There are 4 ways to turn a row about zero (a turn may also mirror it). The second row of each pair is the first, turned, with some noise. The first 36 pairs use one turn. New pairs use 2 turns, one after the other, and a turn may come again.
(in the rows, 128 means zero)
Some pairs, each with its turns in order after it:
[130 201 155 163 130 118 128 134]
[170 142 103 136 192 126 143 108]	R

[123 107  98 206 110  93  98 175]
[ 90  66 127 141 196 140 140 176]	W

[ 97 119 131  79 156  78 112 100]
[135 138 206 138 103 140 103 139]	S

[138 159 117 148 156 108 151  99]
[158  89 156 153 115 130 140 130]	U

[124 139 120  84 137 109 118 136]
[127 143 135 106 115 111  89 137]	W

[169 171 116 169 113  95 143 115]
[185 121 129 176 163 136 112 119]	R

[ 94 132 176 126 161  76 118 149]
[176 169 174 155 118 155 151 130]	S

[130 117 140 168  84  52  73 119]
[129 141 204 168 183 141 111 177]	R

[145 161 151 124 113 140 120 102]
[140 125  99 150 149 104 149 147]	R

[145 116 121  50 131  76 162 128]
[164 166 123 105  72 147  97 178]	R

[127 113  91 118 161 144 133 123]
[121  86 138 141 139 123 107 107]	S

[131 113 108 124 146  77 136 147]
[131  97 118 105 133  97 114 160]	W

[139 110 118 166 141 104 171 201]
[106  89  78  94 183 102 141 128]	W

[125 129  99 130 133 143 120 124]
[114 113 137 124 152 134 133 129]	U

[104 128 146 143 127 167 105  58]
[159 151 151 168  97 179 158 130]	W

[ 98 128 174 128 102 142 118 115]
[128 167 142  98 119 106 160 123]	S

[127 118 134 172 104 114 186 118]
[128 104 101 150 146 142  65 118]	R

[164 206 112 114 128  50  64 157]
[168  65 106 111 135  97  42  58]	U

[139 115 137 159 133 119 134 138]
[129 136 126 162 122 147 118 134]	U

[157  68 126 136 125  50 126 127]
[158 149 123 136  64 176  74 124]	S

[184 132 120 113 165 118 134 102]
[180 105 142 120 127 151 110 160]	U

[ 69 122 129 127 111 118 134 206]
[168 166 118 200 118  78 145 129]	S

[118 126 132  79 190 129  76  91]
[141 120 180  49 105 135  99 137]	U

[206 133  85  89 176 134 108  80]
[117  77 123 124  22 135  92 115]	W

[138  74 166 198 171 123 116 132]
[105 156 148 178  84 193  87 149]	U

[109 121 136 130 134 177  99  87]
[ 95 100 151  95 123 110 165  98]	S

[158 150  50 127 110  94 125 168]
[ 99  64 138 105 155 124  61 117]	W

[147 127 146 115 170 146 150 115]
[138 136  95 122  87 122 141 111]	W

[150  98 120 111  85 127  89 132]
[113 101 153 140 115 146 150 177]	R

[106  95 143 143 126 130 151 150]
[133 133 122 113 159 122 173 134]	W

[130 108 141 140 128 147  96 129]
[128 113 124 119  95 123 154 113]	S

[204 107 115 136 138 155 129 110]
[156 105 104 133 145 174 121 181]	U

[118 109 183 133 149 125 125 138]
[131 166 129 129  83 148 117 116]	U

[129 104 127 127 117 111 159 139]
[128 123 128 123 120 149  96 141]	R

[116 121 166 151 163 110 114 101]
[143 138 160 109 120 162 152  97]	S

[114  88 165 152 134 155  54  75]
[ 65 111 164 148 147  52 151 145]	R

New pairs. What belongs after each?
[112 123 142 114 130  89 129 105]
[ 99 141 108 145 143 131  99 147]	R W

[ 74 149 107 143 126 118  99 128]
[113 135 104 135 177 124  95 107]	S R

[125 148 128 182 149 125 127 127]
[119 144 108 108 118 115 142  83]	U S

[133 128  50 100 116  75 156 103]
[113 111  70 134 104  80 143 188]	U W

[125 147 114  84 139 130 156 100]
[122 140 152  82 148 112 134 139]	S R

[134  89 102  88 131 188 126 190]
[147 168  77  86  92 171  88 103]	U W

[152 112  91 134  74 127 115 110]
[ 86 143 141 169 109  97 135 126]	S S

[137 128 151 121 109 154 136 139]
[135 115 130 150 123 106 100 115]	R S

[117 130 147 107 118 108 167 160]
[134 112 108 142 136 170 142 160]	S S

[ 89 142 132 112 145  74 149  99]
[ 69  93 114 138 115 105 101 135]	W W

[128 108  50  68 170 129 130 122]
[158 139 135  34 125  75 136 134]	U R

[146  90 110 132 136  50 108 105]
[121 132  71 125  70 146  95  92]	R U

[125 134 136 164 130 172 131 127]
[149 124 176 133 140 121 143 154]	S U

[110 139 124 206 101 114 196 204]
[ 91  60 177 212  97 148 164 152]	U U

[106 167 167 132  82 102 108  99]
[136 109 157 158 145 169 120  70]	R U

[139 135 184 170 111 137 206 120]
[125  99  90 206 152 130 178 137]	U U

[ 89 135 146 126  87 131 132 152]
[178 118 132 138 143 136  93 134]	U W

[166 142 143 124 117 128 107 100]
[112  94 104 122 143  94 139 133]	R W

[144 123 142 181 125 157 126 134]
[135 133 109 155  78 123 115 111]	S R

[125 132  60 151  99 124 188 139]
[155  93  51 126 140 129 160 152]	U W

[126 153  75 112 116 144 131 122]
[127  99  97 175 140 141 122 110]	R R

[167 119 141 187 118 145 106  62]
[ 81 109 164  90 192 138 165 131]	U W

[145  59 185 130 104 153 123  99]
[116 134 145  78 162 100 144 199]	R W

[203 137 128 152  97 114 135 124]
[164  92  74 118  94 154 122 101]	R S

[ 72 133 132 129 175 100 123 128]
[149 182 105 137 149  97 153 137]	R R

[127 141 146 137 108 130 130 125]
[136 130 128 136 143 117 121 111]	W R

[109 136 117 131 127 136 185 136]
[127 112 162 131 111 172 111 122]	R W

[133 151 146 133 121 169  50 112]
[125 172 128 156 184 180 148 105]	W W

[163 206 113 138 131 138 100  94]
[ 44  91 107 134 110 132 108 155]	W U

[113  72 125 178  81  78 100 127]
[ 70 103 136 158 119 106  76  72]	U U

[112 144 105 111 116 206 139  97]
[ 81 158 114 155 145 111  78  96]	R S

[146  90  93 124 108 148  86 134]
[136 147 138 124 167 106 190 113]	R W

[127  66 127 180 132 121 140 108]
[ 80 125  99 154 112 153 130  74]	U U

[119 114 136 109 138 108 118 150]
[130 135 112 105 133 131 152 142]	R R

[ 71 131 112 123 108 124 118 140]
[146 159 112 131 143 168 120 107]	R W

[132 170 107 147 119 132 116  50]
[176 157 107 137  71 109  93 100]	U S

[129 130 132 119  95 164 119 182]
[125 129 173  97 102 114 154 112]	W U

[137 115 101 133 126 113 118 105]
[125 111 129 139 166 131 123 138]	R R

[123 156 114 140  96 138 132 117]
[115 117 108 141 150 140 126  97]	R S

[150  90 137 206 100 123 141 150]
[122 138 128 114  94 156 195 175]	R W

[129 141  96 131 114 137 143 140]
[152 115 105 111 118 133 138 136]	U W

[144 126 177 109 103 118 126 134]
[145 161 127 138 166 132  97 129]	W R

[ 89 145 155 114 153 154 153  98]
[157  69 103 126 141 130 148 129]	W U

[120 191 124 120 137 126 133 120]
[112 113 112 129 168 159 108 145]	R S

[121 149 116 121 150 108 156 153]
[148 120 118 143 110 106 159 135]	R R

[135  50 147 129 158  70 146 133]
[146 135 152 116  59 115 185 166]	R S

[117 129 121 110 138 206 144 126]
[ 88 152 135 140 133  97  63 113]	R S

[106 117 132 145 131 166 111 149]
[180 147 132 108 128 134 142 134]	R W

[113 121 140  77 193  80 129 125]
[173 112  95  82 111  87 116  90]	R U

[125 120 100 135 126 108 123 103]
[123 145 112 126 124 143 157 118]	R S

[122 125 108 189 158 119 120 148]
[129 139 130 149 135 173 179 151]	U W

[146  50 123 133 153 150 116 143]
[126 132 102  95 154 137 196  90]	U R

